The rows are grouped in 4 ways, from coarse to fine. Each group lies inside one group of the grouping before and may be the whole of it. The rows also spread widely along 16 directions, which tell nothing about the answers.
(in the rows, 128 means zero)
Known rows, each followed by its group in each grouping:
[104 137  88 118 115  98 159 115 102 148 121 133 111 116  97 180 116  68
  75 106 149  89 138 168 182 118  99 102]	mif K_641 kiz Gil
[132 149 148 131 106 129  89 145 103 109 130 145 116 149 104 138 102 120
 143 150 133 111 125 127 104  95  98 142]	mif K_641 Bab nam
[ 73 128 108 139 128 103 133  87 132 143 112 137 107 101 179 122 162 162
 102 136 161 126 137  92 146 163 105  81]	Numo K_848 bimu Bigar
[159  94 139 137 125 175 151 175  91 147 153 129 132 144 141 178 131 162
 141  81 120 119 134 119  93 157 160 142]	mif K_708 bozuk mopu
[121  97 190 118 144 164 146 175 151 113 126 165 120 114 158 156 113 160
 134 114 157 144 131 120 129 140 106 127]	mif K_708 bozuk Zugek
[195 110 130 100 147 143 141 134 105 144 163 125 160 110 167  96 132 109
 108 116 128 126 115 125 136 142 102 137]	mif K_708 suko Nese
[117  96  78  90 158 188 143  90 129 132 122 202 154 135 179 179 203  99
 109 115 112  88 119  93 182 182  88 117]	mif K_641 fifo Keva
[114  59 115 107 152 154 162 127 122 121  79 114 214 152 163 163  99 187
 126 118 115 131 157 147 124 102 110 139]	Numo K_605 Naz tev
[139 124 121 144 161 131 156  79 145 165  84 114 181 114 152 113  94 129
 126  91 112 106 144 141  89 157 125 164]	Numo K_605 Naz nenof
[167 164 102 141 114 113 163 153 103 143 124 124  55 135 109 148 136 108
 130 112 139 142  92 177 140 155 150  88]	mif K_641 kiz lari
[ 92 161 102 115  71 152 103 173  47 104 191 113  62 136 107 144 117  86
 108 159 148 116 122 109 106  85  83  60]	Numo K_262 Kar Kenez
[140 130 150 133 132 105 156 129 124 130  95 110 121 125 125 131  93 147
 155 113 152 139 148 140 108 125 136 128]	Numo K_605 gipak boz
[ 56 154 198  97 103 130 135 160 165  71  91 137  97 135 105 179 100 102
 153 160 125 124 115  94 107  57 139 103]	Zolu K_6 vobad Lezi
[168  94 129  72 152 126 181 149 134 122 109 124 142 138 140 165 120 100
 155 120 124 120 120 128 146  94 138 129]	mif K_708 Riki sifov
[135 139 170 149  97 143 127 145 121  91  75 179 138 142 107 133 132 137
  93 113 152 135 137 136 134 114 105  87]	mif K_641 fifo Vip
[131 145  72 156 164 104 106 111 138 185 156 108 133 131 174  79 110 123
 127 124 152  96 186 131  93 145  85  78]	Numo K_605 Mufup neber
[128  93 130 114 116 180 133 153  92 113 142 168  98 103 129 161 112 152
 112 155 144 127  65 100 123 107 143 163]	Zolu K_442 rup gigus
[168 126 166 101 115 120 118  98  79  99  99 124 165 130 136  96 128 144
 159 127 133 144 151 111 118 127  91 152]	Numo K_848 subiv feril
[ 87 107 117  91 131 123 166 149 121 128 128 104 111 125 172 150 130 137
 149 130 153 130 166 100 124 108 114  55]	Numo K_848 fodup gafig
[119 114 117  91 135 109 134 101 102 144 148 143 119 122 142 176 138  91
 133 114 138  93 148 110 171 137  82 160]	Numo K_848 bimu regud
[167 137 110 153 143 171 127 143 112 128 117 141 144 153 119 105 112 119
 123 103 119 128 148 176  94 152 128 112]	Zolu K_752 neno vimez
[117 157 121 165 119 156 103 112 120 116 114 146 123 147 125 122 157 125
 124 128 119 101 126  94  85 162 150 112]	Numo K_262 Kar Suliz
[122 125 173 159 133 113 113 134 144 110  98 120 134 135 116 139  99 171
 128 141 121 133 101 145 112 133 167 196]	Numo K_848 bimu regud
[106 104 193 130 115 106 151 158 120 115 131 104 114 112 118 184 116 156
 112 117 136 136 106 124 147 132 177 179]	Numo K_848 bimu regud
[110 144 104 132 157 110 105 105 134 133 120 120 117 137 135 123 104 121
 148 151 127 115 136 159 128 147 103 156]	Numo K_848 bimu regud
[156  86 124 125 138 116 149 119 128 125  72 178 162 127 112 135 140 128
 111 106 186  90 165  90 144 110 170 108]	mif K_641 kiz lari
[117 180 176  95 114 134 145 113 147  82  86  99 165 139 133 108 139  72
 122 127  79 145 135 140 121 118 114  78]	Zolu K_6 vobad Lezi
[ 80 120 165 138  99 139 143 100 121 108  81 196 104 121  86 222 158 118
 110  97 142  84 116  71 146 151 172 177]	Numo K_848 bimu Bigar
[ 76 131 174 138 112 126  95 135 135  84 114 143 157 108 107 119 131 119
  54 152 156 114 133 110 148 115 134 109]	mif K_641 Bab nam
[120 138  87 135 128 112 142 104 121 168 121 138 130 136 130 168 124  96
 110 106 121  76 132 134 130 125 106 123]	mif K_641 kiz Gil
[140 139 111 113 126 112 162 120  97 143 117 108  96 120  92 168  76  92
 161 115 127 110 118 163 116 118 156 172]	Zolu K_6 vobad Lezi
[ 87 136 110 132 149 132 148 102 153 146 123 129 120 130 163 166 141 113
 129 113 106  99 124 119 127 160 113 128]	Numo K_262 Kar Kenez
[127 176 101 106 115 151 155  88  95 115  95  80 151 135  98 133 117  53
 124 119  66 114 105 158  98 143 143 133]	Numo K_605 Naz nenof
[106 154 165 112 143 131 140 120 160 102 109 172 148 120 103 137 144  30
  66  82 148 107 194 159 191 149  79  76]	Zolu K_752 neno vimez
[114 132 127 157 161 149 132 165 189 125  99 172 124 167  81 198 113  75
 110 108 114  69 122 161 126 125 185 156]	mif K_641 Bab nam
[191 133 158 138 140 101 134 138 119 158 155 131 100 102 130 117 122 115
 136 105 155 116 115 116 124 156 149 163]	mif K_708 Riki sifov
[158 112 123 120 118 112 138 112  93 145 108 133 146 137 114 165 106 129
 156 119 126  87 121 104 105  98 145 179]	mif K_641 fifo Vip
[135 122 159 136 136 118 139 141 155 143 117 152 122 128 147 164 107 142
 132 125 124 110  94 122 123 110 118 163]	mif K_641 fifo Vip
[114  90  64  78 169 168 104 198 127  74 138 149 115 169 103 156 102  99
 132 210 153 115 113 174 169  73 127 105]	mif K_641 kiz Gil
[ 81  96 140 164 156 163 116 136 202 108  71 187 168 162 129 176 128 149
  96 140 107  76 103  97 105 108 182 169]	Numo K_848 bimu Bigar
[ 38 146 202 134 112 124 134 134 177  64  50 154 109 137 105 182 130 144
 127 139 135 137 131 116 138 123 145 115]	Numo K_848 bimu Bigar

New rows. What belongs after each?
[103  80  90  72 160 137 155 128 132 159 153 134 156 129 173 175 112  93
 135 121 142  72 171  81 131  83  83 110]	Numo K_605 Mufup neber
[153 112  97 108 117 140 116 158  72 111 148 126 109 124 118 121 109 132
 121 174 153 129  89 133 132  98 133 127]	mif K_641 fifo Vip
[158 129 163 100  88  68 135 100  98 120  92 127 129 122 125 138 111 148
 155 147 138 119 111  72 119  46 121 147]	Zolu K_442 rup gigus
[137 155 136 157 142  51 134 121 159 162 129 140  56  94 118 131 136 111
 118 129 183 104 102 118 158 154 177 128]	mif K_641 kiz lari
[142 140 120 126 157 105 122 102 153 132 101 128 144 162 135 154 137 123
 162 125  95 106 144 148 137 138 132 154]	Zolu K_442 rup gigus
[ 79 121 167  78  98  77 154 138  87  79 119  96  73 117 113 190 154 153
 160 148 161 166 139 117 191 126 148  97]	Zolu K_752 neno vimez
[158 112 102 110 137 137 175 136 144 145 101 155 116 149 145 168 120 115
 145 123 108 103  83 110 107  79 147 123]	Zolu K_752 neno vimez
[130 127 169 124 120 106 142 109 118 116  90 127 158 109 106 127  93 117
 113 106 146 123 157 143 133 113 125 149]	Zolu K_6 vobad Lezi
[117 125 153  74 169 126 130 118 158  82 118 113 144 119 153 116 132 107
 139 172 110 153 103 151 174 138 116 144]	Zolu K_752 neno vimez
[146 138 109 129 155 137 115 124 132 106 115 131 156 132  91 113 145  65
  86 134 127  99 127 160 155 161 182 136]	mif K_641 Bab nam
[123 107 110 146 149 129 131 192 135 133 139 108 109 150 144 135 110 168
 138 139 156 131 150 144 105 117 152  75]	mif K_708 Riki sifov
[148 132 167 154 146 130  74 193 151 123 174 158 129 147  92 137  89  84
  89 136 146  83 132 152 129  95 125 170]	mif K_641 Bab nam
[ 98 165 167 127 137 157 107 169 170  92 130 139 101 156 132 135 133  93
 147 147 112 119 130 114  97 125 129  94]	Numo K_848 fodup gafig
[138 135 139 146 131 119 103 128 128  93 100 148 152 127 122  72 128 125
  66 141 166 139 155 163 160 132  97  87]	Numo K_848 fodup gafig
[143 116 162 129 130 157 117 170 124 114 168 116 142 133 176 103 162 159
 105 137 119 150 118  99 113 139 143  88]	Zolu K_752 neno vimez
[ 91 145 101  88 152 172 126 130 130 104 152 148  97 135 136 166 164  64
 135 143 112 115 128 136 165 171 116 103]	Zolu K_6 vobad Lezi
[147 139 163 119 129 121 141 128 132  84  66 128 151 155  89 151 135 114
 145 117 115 134 135 160 144 138 165 143]	mif K_641 Bab nam
[102 137 140 146 142 147 106 137 152 127 144 176  98 124 148 142 157 121
 102 130 152 109 129  96 140 160 107 105]	Numo K_605 Naz nenof
[147 119 128 116 126 113 136 156 114 142 160 143  94 120 141 138 156 107
 127 119 174 100 146  69 132 120 144  76]	mif K_708 Riki sifov
[134  82 151 118 163 144 139 162 168 157 165 191 144 130 145 200 138  83
  95  85 145  57 150  87 159 119 115 153]	mif K_708 Riki sifov
[168 126 128 134 127 101 124 168 129 147 151 136  97 173 118 179 104 110
 165 124 125  77 116 101  98  65 144 159]	Numo K_262 Kar Kenez
[165 163  89 161 107  91 101 126  84 129 129 110  95 154  99 107 135 125
 120 145 136 119 121 154 120 135 151 114]	Numo K_848 fodup gafig
[149 101 118 129 183 195 141 172 141 135 149 136 148 145 119 149  89  81
 145  93 124  87 158 148  88 150 165 166]	Numo K_262 Kar Kenez
[151 109  76 117 132 121 116 124  93 120 118 109 142 159 124 131 108 149
 145 174 123 114 105 130 112  89 141 148]	Numo K_605 gipak boz
[102  96 132 130 142 120 156 124 149 131  76 158 142 136 140 168 103 152
 131 106 151 108 164 133 134 112 108 129]	Numo K_848 fodup gafig
[ 92 139  98 125 147 142 120 113 145 115  99 172 122 152 111 173 158  88
 125 127 134  86 153 133 158 157 123 103]	mif K_641 kiz Gil
[127  79 181  88 132  88 189 130 171 132  50 145 174 133 169 162  64 159
 158 109 147 116 156 100 113  18  73 129]	Numo K_848 fodup gafig
[124 164 118 110 161  92 136  97 162 142 115 128 113 169 152 188 168  93
 182 112  84 106 144 158 173 178  93 137]	mif K_641 fifo Vip
[167 121 124 108 113 117 119 111  90  91  83 152 137 136 104 114 124 139
 136 159 149 131 119 119 139  87 134 132]	Zolu K_442 rup gigus
[150 126 141 148 142 105 111 132 162 134 119 171 134 154 125 150 126 121
 107 127 122  93 114 129 141 100 122 155]	Zolu K_752 neno vimez
[168 155 158 114 157 111 134  96 153 140 111 148 115 109 164 104 126 114
 161 127 126 138 102 143 142 167  75 157]	mif K_641 kiz Gil
[161 109  44 105 179 222 150 134 147 127 102 201 127 176 137 167 134  71
 151 131  90  83  88 143 110 136 130 145]	Numo K_848 fodup gafig
[144 111 149 121 147 178 130 152 144  96 120 188 127 144 129 153 162 114
 117 121 127 122 113 116 146 149 147 127]	Zolu K_752 neno vimez
[169 116 125  70 111 159 156 148  72  99 120 154 153 143  81 144 118  36
 121  93 150  97 182 117 132  74 118  85]	Zolu K_752 neno vimez
[134 168 143 138 126  81 144  65 150 119  61 134 156 125  93 133 130  63
  75 106 103 103 112 167 168 141 130 164]	Numo K_848 bimu regud
[147 111 137 118 132 140 137 118 119 114  96 155 147 128 121 136 152 119
 137 118 146 102 139  77 116 135 166 122]	mif K_708 Riki sifov
[ 75 162 140 123  89 169 108 133  95  79 103 146  90 141  77 167  95 112
 148 165 109 120  89 123  82  97 129 141]	Zolu K_752 neno vimez
[178 140 175  74 129 146  86 164  88  86 166 109 155 136 113  86  74  79
 158 164 124 133 139 142 107  80  59 157]	mif K_708 Riki sifov
[137  96 169 116 153 151 155 156 150 130 135 132 145 103 171 129 122 146
 115 116 140 138 118 114 127 142 125 127]	mif K_708 Riki sifov
[115 115 117 114 103  70 134 114 101 124  99 126 138 152 125 173 138 154
 130 131 147 107 157 110 157  84 106 104]	mif K_708 suko Nese
[116 114 134 133 125  82 165 129 119 127  90  64 163 131 138 127  88 159
 121 114 137 138 164 159 119 100 137 105]	Numo K_262 Kar Kenez
[200  95 178 120 124 170 155 175  86 132 164 179 100  80 124 133 106 128
  99  92 179 144  91 131 145 154 117 173]	mif K_708 suko Nese
[170 143 152 110 161  69 148 193 160 135 159  54 138 167 152 107 111  85
 150 104 135 129 207 163 132  91 124  55]	Numo K_262 Kar Kenez
[128  97 111 130 154  93 125 124 115 134 129 120 133 119 161 110 106 169
 121 134 181 138 170 157 164 136  80 119]	Numo K_262 Kar Kenez
[129 108 173 131 122 168 128 143 122 104 125 167 137 101 132 118 133 138
  92 126 151 128 109  86 115 130 149 127]	Zolu K_752 neno vimez
[150  78 144  73 185 142 174 113 148 139 132 139 158  92 207 124 135 127
 123 111 137 148 126 136 185 169  74 155]	Numo K_848 bimu regud
[175 151 126 127 120 124 110 162 111 114 130 116 105 177 113 141  99 128
 163 160 100 129  85 150  97  82 121 152]	Numo K_605 Naz nenof
[158 105 144 104 168 105  96 136 110 128 151 152  98  94 102 118  81 116
 176 154 201 108 144 126 146 141 133 205]	mif K_641 kiz lari
[120 138 171 146 116 120 125 142 130  90  98 128 169 151  95 134 152 109
  75  98 145 122 190 140 153 136 145  79]	Numo K_605 gipak boz
[158 129 110 134 148 131 129  89 132 128  98 165 145 153 148 141 196 124
 127 105 123 108 143 105 154 182 133 118]	Numo K_605 Naz nenof
[119  98 120 142 101  99 154 147  86 150 133 149  88 111 112 193 131 152
  95 102 183 107 129 118 162 125 147 123]	mif K_641 Bab nam
[113 153 159 126 111 148 109 119 133  81  90 158 119 124 137  89 153 128
 119 160 142 139 110  79 106 125 126  89]	Numo K_848 bimu Bigar
[102 134 137 129 138 136 121 119 128 123 144 122 165 135 101 164 148  62
  80  98 118  77 172 124 149 160 150 136]	Numo K_605 gipak boz
[168 142  94 133 141 155 114 107 103 150 130 125 136 131 119 110  83  99
 150 142 105  89  90 119  59 118 137 191]	Numo K_605 Naz nenof
[ 88 125 170 128 121  95 125 105 128 105  99 100 155 120 120 151 141 146
 118 131 132 119 145  96 136 138 167 144]	Numo K_605 Naz nenof
[140 148 104 187 149  89 119 113 150 167 117 109 120 137 153 106 142 172
 128 124 129 116 126 135 103 176 167 117]	mif K_708 suko Nese
[138 133 136  85 130 104 163 121 130 119 116 116 140 130 132 158 162  78
 122 110 118 111 135 115 165 131 139 101]	mif K_708 bozuk mopu
[147 127 113 101 133 115 178 133 125 123 106 111 131 127 140 125 148  91
 105 116 134 127 126 128 145 115 152  72]	Numo K_848 subiv feril
[155 100 129 100 181 120 113 120 138 126 143 169 117 138 171 145 153 140
 163 134 150 129 144 138 189 171  71 169]	Numo K_848 subiv feril
[152 145 156 140 110  88 161  85 126 120  64 122 148 118 142 105 140 143
 113 103 138 140 129 119 129 133 122 103]	Numo K_262 Kar Suliz
[187 131 125 154 133 158 106 162  95 137 175 141  96 115 140  79 121 142
 111 139 148 143  91 133  99 152 143 130]	Zolu K_752 neno vimez
[168 131 100 178 129 132  80 123  97 168 178 151 125 134 152  99 142 151
  98 123 140 101 134 120 109 161 116 139]	Zolu K_6 vobad Lezi
[145 108 113 153 158 112 154 127 160 162  96 150 144 125 131 147  75 138
 103 109 138 102 113 172 130 116 118 166]	mif K_708 suko Nese
[ 90 148 162 137 157 122 131 105 170 127 101 101 179 110 131 119  91  99
 100 112 107 113 152 172 121 161 115 149]	mif K_708 bozuk Zugek
[ 60 156 129 149 145 129 132  83 170 146  86 143 113 120 152 152 109 125
 142 124 112 102 125 122  97 158 103 147]	Numo K_848 bimu regud
[118  96 128 121 163  91 157 122 154 137 114 135 131 135 158 174 171 142
 122 104 148 114 158 122 186 161 151 122]	Numo K_848 subiv feril
[162 122 131 142 152 154 122 163 138 131 143 167 120 163 126 166 137 113
 116 103 125 112 133 157 148 151 111 144]	Numo K_605 Naz nenof
[ 74 157 182 160 131 134 101 142 183  96 104 154 121 127 123 126 117 119
  91 146 131 116 120 127 116 129 124 120]	Numo K_848 fodup gafig
[112 142 181 129 140 155  92 148 183  77 123 208 131 176 139 171 201 104
 100 133 120 110 136  98 179 145  91 102]	Numo K_605 gipak boz
[132 138 149 136 105 146 138  84 108 158 110 190 129  97 157 137 127 127
 112  91 143 103 120  88 112 144  48 133]	mif K_641 kiz Gil
[126 106 103 145 155 202 109 186 135  87 135 193 115 164  98 171 159 113
  80 132 139 116 129 169 171 158 164 106]	Zolu K_442 rup gigus
[ 58 118  93 128  96 130 152 116  77 107 103 114 138 101  69 180 110 104
  37 128 145 104 119 163 169 127 154 119]	mif K_708 suko Nese
[114 139 202 125  78 115 184 108 135 115  58 146 120  90 130 164 110 146
 105 117 121 138  50  86 107  88 127 140]	mif K_708 Riki sifov
[183 125  84 108 147 121 138 125  65 112 145 103 116 103 123  65 137  97
 104 128 183 156 155 180 178 180 122  89]	Numo K_262 Kar Kenez
[146 105 118 136 173  92 116 104 127 146 122  76 179 129 137 111  67 161
 141 143 123 123 143 185 126 138 124 211]	Numo K_605 gipak boz
[177 102 149 123 143 120 147 141 130 147 124 174 103 116 120 150  97 113
 141 109 164  98 111 105 125 109 144 191]	Numo K_848 bimu Bigar
[187 168 166 118 117 108 121 100 116 136 142 140 112 107 145  80 157  89
 138 121 129 121 108  73 107 139 126 121]	Zolu K_752 neno vimez
[129 128 121 165 103  98  97 136 125 134 140 161 107 126 165 115 167 179
  64 170 157 122  74  89 151 108 113  87]	mif K_641 fifo Vip
[109  91 105 107 133 130 182 112 107 135 105 114 154  96 129 164 131 116
  85 107 139 110 124 126 154 141 161 122]	mif K_708 Riki sifov
[132 111  59 154 127 102 133 142  86 140 135  85 112 162 112 162 138 168
 119 141 120 121 117 167 135 136 204 119]	Zolu K_752 neno vimez
[173 153 105 137 126  82 113  84 121 139 107 139 140 154 134 118 167 109
 116 127 121 100 127 112 148 129 114 120]	Numo K_605 Naz nenof
[210 134  44 146 178  70 108 116 110 211 202 109  72 134 172 102 139 117
 155 136 141  96 111 144 139 174 132 166]	Numo K_848 bimu regud
[126 132  61 130 135 161 112 126 116  99 119 143 142 152 109 121 141  83
  71 168 115  95  88 140 136 113 145 108]	Numo K_262 Kar Suliz
[144 105  96 112  89 114 148 186  40 112 139 109  82 139  45 182  86 103
 121 130 185 106 141 134 129  63 188 113]	Numo K_605 Naz nenof
[107 105 115 170 133 150 142 100 154 158  90 223 160 121 161 158 137 145
  34  75 152  96 156 143 168 136  44  97]	Zolu K_442 rup gigus
[ 95 110  94 138 163 143 122 124 151 155 118 155 132 143 181 147 118 166
 156 133 138 105 157 124 111 140  81 109]	mif K_641 fifo Vip
[104 128  69  98 140 168  98 131  91 107 156 152 137 133 106 120 123  45
  81 153 148  83 154 136 147 113  85 100]	Numo K_848 subiv feril
[ 90 130 151 164  99  44 100  96  84 177 178  77 120 126 150 181 123 183
 134 102 130  95 169 104 130 148  95 183]	Numo K_262 Kar Kenez
[118 116 135 120 165 148 142 112 167 128 115 156 152 115 169 131 138 120
 102 120 120 126 124 145 159 161 104 134]	Zolu K_6 vobad Lezi
[139  91 153 100 138 100 128 155 123 149 162 173  83 105 128 175 110 114
 162 128 197  76 139  46 130  86 130 156]	mif K_708 Riki sifov
[157 176 188 183 131 106 132 132 175 147 118 154 109 155 121 168 167 110
 116  59 100 112 146 150 141 184 149 132]	Zolu K_442 rup gigus
